All rows are made from the same 12 directions, up to rounding. Whole rows:
[[-28.6 -24.9 -17.4   9.5   0.9  -0.8  17.7   3.4 -28.6 -17.0  13.1  -1.6
   -3.4  13.0 -23.5   3.3  -5.5  19.0 -13.0  -7.1  -5.5  -8.5 -31.1]
 [-11.9  -3.1   5.5   9.4   0.1  -7.4  -0.1  12.5  -5.9 -13.9 -10.8   0.7
  -40.4   1.5 -26.0   3.4  44.5   3.2   3.3  27.4  -0.1  33.6   3.6]
 [  5.6  15.5 -12.0  19.4 -18.4  10.3  15.0  -8.1  16.6  -1.1   1.8   7.8
  -29.4  11.7 -17.4  12.2  13.4   7.8 -14.8   8.2  12.6  -7.3 -45.1]
 [ -2.1  23.9  12.7 -14.1  22.9  25.9  25.5  40.8 -31.5 -22.9 -30.7 -13.0
   15.7 -11.4  -4.7 -62.4  21.2 -26.2  16.6 -12.7 -25.3 -30.5  12.8]
 [-28.0 -28.0 -13.6  -6.9  17.0 -19.4  17.4  16.4   4.2 -21.2  29.0   5.2
    4.2  24.2  -8.0  22.8   2.5  22.4  30.4   0.9 -27.5 -25.2   0.3]
 [ -1.8  -3.8  16.4  -1.5  -7.2 -10.2  17.1  25.5  18.5  -3.3 -10.4  20.6
   14.3  14.8  -5.2  26.9  19.3  20.4  37.1 -20.9  -6.9 -16.3 -18.7]
 [ 10.1  -1.0  -2.7 -27.4  43.3  13.1   2.9 -16.5   3.5 -13.8  36.5   8.1
  -14.4  -1.1  21.4 -24.5 -11.4 -12.2   3.9   5.8 -10.1  14.4  10.2]
 [-10.3 -14.7 -16.3   4.6 -20.2  -5.4 -12.8  24.0 -23.6 -15.0  -7.8   3.1
   34.1 -11.6 -10.0   4.3  19.0  11.2   2.7  25.9  11.9  -3.6 -36.7]
 [ -2.7   8.1  -3.6  -4.2  13.4   0.0   9.7   6.5  -2.1   5.5  -7.6  -5.2
   31.3   7.6  16.1 -23.4 -15.8   2.2  23.6 -53.9 -16.3  -1.1  -1.7]
 [  2.3   6.4 -16.6  23.1 -20.7   4.8  -4.8   7.0   9.4   9.5 -11.4   4.0
   -8.2  14.5 -18.7   2.7  23.4  -0.6  13.4 -25.6  -3.4 -15.3 -38.2]
 [  5.2 -19.0   7.4  20.4  40.6   5.5 -49.9 -55.3  -0.4  12.3  -5.4  45.1
   -3.3   2.6  31.4  -0.2 -15.9 -29.0  10.8   3.7  -9.8  23.7   8.4]
 [-15.2 -18.8   8.3  35.1  -2.9 -14.6 -11.4  -8.7 -38.3   4.0 -28.3  12.5
    1.3   5.2 -23.1  33.4  12.7  22.8  -0.9 -15.9 -26.0 -20.3  -7.9]
 [ -0.2 -32.7  10.1   0.5  -8.5  -8.4 -39.3  -9.1  -7.1   9.8   3.7   9.5
  -15.9  -9.5  -8.7  19.6  10.5 -10.0  -7.2  22.9  14.5  26.9  18.2]
 [ 20.0  15.0 -12.3  -2.4  20.3   0.3 -13.3 -37.5 -11.2  -2.2  25.0  -7.8
  -30.6 -15.3   9.4   1.4  -1.9   7.1 -30.4  29.8  -6.7  22.1   9.8]]

Rows cut short, each followed by the rest of it:
[ -2.4 -26.5  17.1   9.0  14.9   6.6 -11.5 -37.1  -9.6   1.0   2.6  40.1
   0.7   1.2  11.9  18.7 -25.4   1.6 -16.6]  [  6.0  15.7  18.4 -21.7]
[-22.3 -23.6 -16.8 -22.2  16.6   1.8  13.5   9.6  15.5 -28.1  41.8   2.2
   0.6   9.9   6.0  -3.5 -16.5 -11.8   3.7]  [ 50.2   3.4 -21.1   9.2]
[ -4.0  16.7 -29.1  -7.9   7.3 -12.9   2.1  38.5 -15.3 -24.3   1.5 -23.3
  27.6  -7.6  -2.2 -14.6  35.2  11.9  31.5]  [ 18.8 -34.4 -29.6   2.3]
[  2.9  -7.0 -29.8  -2.8 -18.8  -4.9 -20.3  22.3   8.6   3.7  13.9 -11.1
  11.6   3.2  -9.1  -1.9  21.5  -3.5  22.8]  [ -6.4  -3.9 -15.0 -16.5]
[  8.3  -9.9  24.1  -5.5   0.3   3.6  12.6  10.4  -3.7  -6.8  -2.8  28.0
  -4.7   3.5 -11.9  22.8  20.1  18.5  11.8]  [-13.0  -0.4  -6.4 -29.2]
[ 13.5  12.1  -6.3  -6.6  12.2  12.9   3.3   1.2  -7.4  -6.1   9.6  -3.6
 -10.2  -3.4  -2.9 -13.6  10.4  -6.3   0.4]  [ -1.1 -17.5 -24.9  -3.0]
[-36.8  -9.2 -28.2 -13.8   3.6   4.3  33.6  16.3   0.1 -16.8  20.7 -26.4
  17.7  13.8   3.7 -43.4 -36.0  -4.2  -7.4]  [-13.7  16.6  21.5  -9.0]
[ -4.5 -12.5   9.8  20.2   2.8 -18.4 -22.1 -45.5  24.2  28.7  -7.7  22.1
  17.5  11.4  31.6  31.2 -45.0   4.6   1.1]  [-19.1  11.1  28.3  13.1]
[  5.0  21.3  18.1  13.4 -15.0  10.9  31.8   3.1  -4.3 -13.6 -18.7   8.2
 -28.0  -3.6 -23.0  17.9  19.5  14.3 -28.3]  [ 32.7  11.0 -17.3 -24.3]
[-23.9  -8.9  22.2   9.5  55.8 -21.9   6.6 -16.7 -16.7 -20.2 -13.7  23.0
 -10.0  10.0  13.0   9.0   7.3  17.0  25.9]  [  5.8 -37.4  33.9  33.5]
[ 13.1  -6.6 -14.8   5.3  -9.6  -8.0 -40.9  -2.1 -14.8   7.3  -2.4   2.7
  29.4 -16.5   7.2  10.9  10.8   1.0   7.0]  [ 12.6  -4.9 -11.2  -8.0]
[  7.8  10.0 -30.8 -13.8  15.5  -7.6 -10.3  -3.4  -2.3 -13.0  23.2  -4.4
  25.8 -10.4  25.1 -15.6   1.5  15.0  10.6]  [ 11.1   0.4  33.6 -23.0]
[  7.0 -11.4   4.5 -26.0 -17.3  21.3  11.6  27.0  -4.3  -9.5  13.0   2.6
   4.4  -8.8 -12.1 -18.1   6.7  -7.1  -9.0]  [ -0.9  31.4   4.9 -34.3]
[  2.0   5.6 -15.4  12.1   2.2   4.4  -5.0 -17.0  -7.8  13.6   4.2 -14.7
 -10.0   6.2  -4.0  -9.1 -12.9  -5.1 -10.2]  [-28.7 -16.3 -15.8   4.7]
[ -8.9 -20.1 -11.0 -14.3  36.0  12.4  18.0 -18.5  -1.6 -23.8  45.8  18.8
 -13.5  13.7   6.4  -0.3 -22.6   1.3  -5.8]  [ 15.6 -11.4 -20.6 -15.6]
[ 21.3  -0.7  -4.2 -27.5  -6.7  -6.8  -4.6  -7.0  15.7  18.3  38.5 -22.8
 -22.5  -3.6   1.4   5.6  -7.9  10.6  -9.3]  [-26.5   7.9  29.5  17.7]
[-10.4   7.2 -17.1   5.8  29.6  13.1  -0.5  -9.3   0.8 -17.3   4.5   5.3
 -32.7   7.6   1.3 -42.6  18.1 -20.5   5.8]  [ 11.1  -0.2  48.7 -13.2]
[ 15.4 -23.6  24.1  -8.7  -2.1  19.7 -37.5   2.8  -7.1   9.9  -5.0  14.9
 -20.4 -13.8 -11.4  -5.6  17.7 -44.8  -1.5]  [ 18.9   5.2 -18.9  27.1]
[ 16.2   9.7   1.4   2.3 -11.3  -1.2 -11.5 -11.9  11.8  29.3  -1.7 -14.7
   7.2   0.3   8.0   6.9 -21.8  -8.4  -2.6]  [-31.9 -10.2 -30.7  27.1]
[-12.3  13.1 -13.0   2.2  18.5  -8.9  12.4  -6.0 -49.2 -16.6  -1.6 -33.5
  10.4 -17.0  -0.1 -13.8 -13.4  18.5 -29.2]  [ 17.3 -27.0 -10.6  26.9]
[ 14.0 -23.2   1.6 -12.7  20.6  -1.8 -36.6  -9.1   3.3  12.6  17.8  17.5
   8.5   1.6  14.7   3.0   1.4 -13.6  31.5]  [-25.3 -19.3  -4.3  13.9]
[  0.5  -2.9 -15.7   8.4   8.0   8.1  -8.7 -16.9   6.7  -6.0  11.3  16.5
   9.0   3.9  11.7   3.8 -12.5  -9.8  -1.8]  [ 25.0  -1.7 -27.5 -18.1]
[ -7.4   4.6 -12.6  12.2  32.3  20.6  33.1 -21.5 -22.7 -38.5  20.6  24.3
 -33.7   9.6 -13.5   1.1   6.6  15.0 -24.1]  [ 36.8 -16.1 -25.8 -50.3]
[ 14.7  -2.2   5.1 -21.4  13.4   2.9 -11.4  -0.7  18.9  -1.2  18.1  10.6
  -8.3  -3.8  14.2  -6.6   8.7 -10.4  15.3]  [ 7.7  7.1 26.0  6.4]
[ -9.3  18.7   0.1  -2.2  20.7 -12.9  13.3  12.5  14.7 -16.2  -9.0  -1.9
  -2.1   5.1  11.1 -10.8  19.7   4.9  27.9]  [ 14.7 -13.0  25.9  16.6]
[  3.4 -25.3   8.1   0.6   6.9  13.9 -25.7 -16.4 -21.1   9.2  -1.9  19.3
  13.6  -6.7   6.2  -8.6 -17.1 -18.0  -7.3]  [-15.8   6.9   1.0  -9.0]
[ 6.2  9.3 12.5 -2.9  0.0 -8.7  7.7  7.8 -0.6 -9.3 -9.4  9.4 10.3 -7.6
  4.1 17.7 13.9 19.5  6.4]  [17.6 -0.3  2.3 -5.7]
[-15.5 -34.7  -6.7   5.3  23.4  -9.2 -34.9  -9.8 -38.5  -4.6   5.5   2.5
   0.0  -4.7  -5.2  -1.5   5.0  -7.4   5.0]  [  6.4 -25.4   2.8  23.9]
[ 35.6  23.1  21.1 -17.8 -15.4  37.2  13.8  -2.7  14.3  12.0   1.3   1.3
 -13.3 -13.2   1.3 -16.4 -13.0 -26.4 -29.4]  [ -2.8  24.9 -30.2  -7.5]
[  7.7  28.9   3.1  -2.1   5.3  -9.3  23.3  -9.3  19.0   6.4  -0.4 -11.1
  -0.1   4.8  15.4   4.1 -14.0  19.3   0.7]  [-19.8  -5.4  12.4  10.0]
[ -5.0 -16.6 -29.0  -0.7 -19.9 -10.2 -23.1  22.4 -17.7  -4.0   8.5 -11.7
  31.1  -7.6  -9.6   4.7  14.9   8.0  10.0]  [  8.2  -3.0 -18.2 -19.2]
[ 18.0   2.7  -6.8  12.1 -39.1   2.0 -19.7 -12.3 -16.8  19.4   0.9 -20.9
 -18.6 -17.9 -23.6  22.4   2.7   4.6 -46.3]  [ 15.7  14.1 -18.4  -2.2]
[ 32.3  15.2 -19.3  -1.8  -2.6  -6.6 -17.3 -21.6   8.3   3.1  30.7   0.3
 -18.9  -9.4   2.5  31.1  16.6  21.7  -9.7]  [ 25.2  -8.5  -9.1 -16.1]
[ -9.0  -7.6   0.1  -9.3  13.0  -9.4  28.8  -0.7 -14.6 -21.6  23.5   1.0
   3.4   2.7  -3.7  27.4 -12.0  33.5 -11.0]  [ 19.1 -16.3 -30.5  -3.2]
[ -6.8  -4.5  -2.2  -0.8  28.6   9.8  -5.2 -15.5 -13.5 -13.4   1.6  12.9
  13.1  -4.8  19.2 -20.0 -17.4 -15.6  -3.4]  [20.7 -4.7 -0.4  3.2]
[  8.9  22.4  19.5  -3.9   8.3  30.6  18.3  -4.5  -6.7  10.9 -24.4  -5.9
   9.0  -5.0  12.1 -46.5 -29.2 -30.4 -14.6]  [-38.8   4.6 -11.3  10.0]
[-25.7 -32.3  -6.1 -29.3  19.6  -0.5  14.9  30.5 -33.5 -18.7  19.8 -14.5
  32.2   2.1  -2.7 -28.8 -16.0   2.9  14.9]  [-30.8 -15.8  -8.4   9.0]
[ -2.1  -0.2  19.5  23.4 -14.3  12.8 -15.0  13.2 -31.4  19.1 -57.4   3.0
  13.5  -4.5 -16.4 -27.6  16.4 -18.3   7.6]  [-57.1  -0.8   8.5 -10.3]
[ 10.5  19.2  23.2   4.6 -10.4  -4.8   9.1 -18.1 -15.3  14.7 -12.8 -27.8
 -33.1 -16.1 -11.9  13.7  -9.7   8.8 -46.4]  [ 8.4  0.4  4.2 46.8]
[  9.4   0.8  17.2  13.6 -27.7  23.4   3.9  18.8 -37.7   4.2 -37.6   9.3
   8.6 -11.5 -29.5  -9.0  21.5   0.3 -15.5]  [-30.4  11.6 -19.1 -48.1]
[-25.0 -26.3  -7.9 -16.2   3.3 -15.4  23.1  28.7 -13.3 -26.0  19.8   1.3
  34.6   7.0  -4.2  17.2  -5.8  29.9  15.8]  [  7.4  -8.9 -23.6 -14.2]
[-16.6 -44.1 -10.4 -12.6 -26.7   9.8 -13.0  23.6  22.4  15.6  18.5   1.4
   8.2  19.4 -12.8 -14.7 -12.7 -29.3  17.7]  [-39.8  29.1   3.9 -15.7]
[-10.1 -18.5 -15.1 -11.6  -7.0  12.5 -10.5  22.6  -2.3   0.6  12.1 -16.6
 -13.5   4.2 -17.7 -35.9  11.4 -29.8   6.8]  [-14.6   7.4   9.4   3.3]
[  0.5  -1.1 -34.7  -7.5  -6.4  24.6 -13.2   6.4 -35.2  -5.9  18.3 -36.5
  -4.4 -17.4 -15.5 -47.1  -5.0 -31.1 -34.4]  [ 16.4  -0.4 -28.7   1.9]
[  0.3  16.5 -43.4 -21.7  -0.9 -19.2  -3.9  24.0   6.5 -13.5  27.8 -37.4
  25.6  -9.8  13.8 -18.1  11.0  13.9  17.0]  [19.6 -6.9 15.3  6.0]
[-35.8 -12.0  -4.2  18.4   1.0   8.9  -0.6  17.9   8.8 -16.6 -27.8  14.2
   4.6  12.9  -4.1 -30.0   9.7 -35.9  17.0]  [29.2 16.0 12.6 -7.1]
[ 13.0 -11.8  17.6  18.4  -2.4  20.0 -23.4 -20.2   0.6   6.1 -14.8  41.3
 -15.1  -1.0  -5.1  13.9  10.6 -21.8  -6.1]  [ 17.1  11.4 -15.0 -25.8]
[ -6.5  -3.0  17.0   4.8  -4.8 -16.1  14.0  -6.4 -38.0 -10.4 -12.0  -1.7
   6.7 -16.6  -8.2  28.5  -3.0  42.8 -31.9]  [16.9  6.3 21.7 -5.8]
[-15.7 -21.5 -18.0 -16.0  15.0 -13.9 -17.5  31.0 -20.6 -29.3  13.0  -2.4
  23.1  -9.9  -0.7  -7.5  29.5   1.4  28.4]  [ 41.3 -15.8  -0.2   7.2]
[ -1.7  19.7  12.9   1.1  16.4   4.8   7.6  -7.5 -14.9   9.4 -23.2 -20.5
  -8.2  -5.5   7.0 -38.0 -11.0 -12.0  -8.5]  [-34.2  -7.5  33.6  33.9]
[  6.1 -15.5 -33.8   1.3  -6.7  12.0 -37.4 -23.1 -10.3   6.3  27.6  -6.4
  -6.1 -10.5   1.7 -16.4 -11.3 -20.7 -26.9]  [ 19.8  19.0  14.6 -17.9]
[ -1.0  24.0  10.1  -2.2  12.1 -16.0  16.1  18.5  13.5 -20.5 -20.5  12.6
  19.9  -3.2  16.8   6.4  25.9  20.7  31.0]  [25.8 -4.7 21.5 -4.3]
[  3.3   2.7 -21.1  -1.0 -14.6  -5.6 -24.9  21.3   1.6  23.7 -10.8 -24.2
  28.9   1.9   3.1 -30.8   7.9 -11.6  32.4]  [-63.8  -7.7  14.3   1.8]
[-27.1 -15.8  -5.5   6.5 -15.6  -1.9  17.1  27.9 -16.8 -11.5  -7.0 -13.9
  10.9   7.5 -25.0   3.8  -0.6   0.5  -2.9]  [  7.8  -9.0 -49.0   4.0]
[-10.0  -3.5   8.4  -7.1  -8.3 -13.0  12.8 -10.6  25.2  -4.2  11.1   1.3
  -1.7  -0.9  13.3  22.8 -25.1  10.0 -20.0]  [43.3 31.8 28.2 14.3]
[ 35.4   1.2 -17.1  14.9 -29.7   3.5 -55.3 -16.5  -3.9  26.1   1.4   3.0
 -15.5 -16.5 -11.8  15.0  31.7  -5.4 -10.1]  [  0.9  11.2   9.8 -28.7]
[  8.1   7.7   9.1 -12.0  12.7  -6.4  -5.1  -8.3   5.5  12.9   5.2 -18.1
  -7.6  -4.4  11.7  -5.5 -13.1  -8.3   0.7]  [-11.8 -14.7   2.1  52.0]
[ 25.5  16.1   1.6 -11.2 -10.5  -3.0 -18.9  10.4  16.8  13.5  -1.7  -8.7
   7.2 -11.6   8.5   1.7  16.0  -8.5  15.7]  [ 0.4 -3.4 -9.7 18.3]
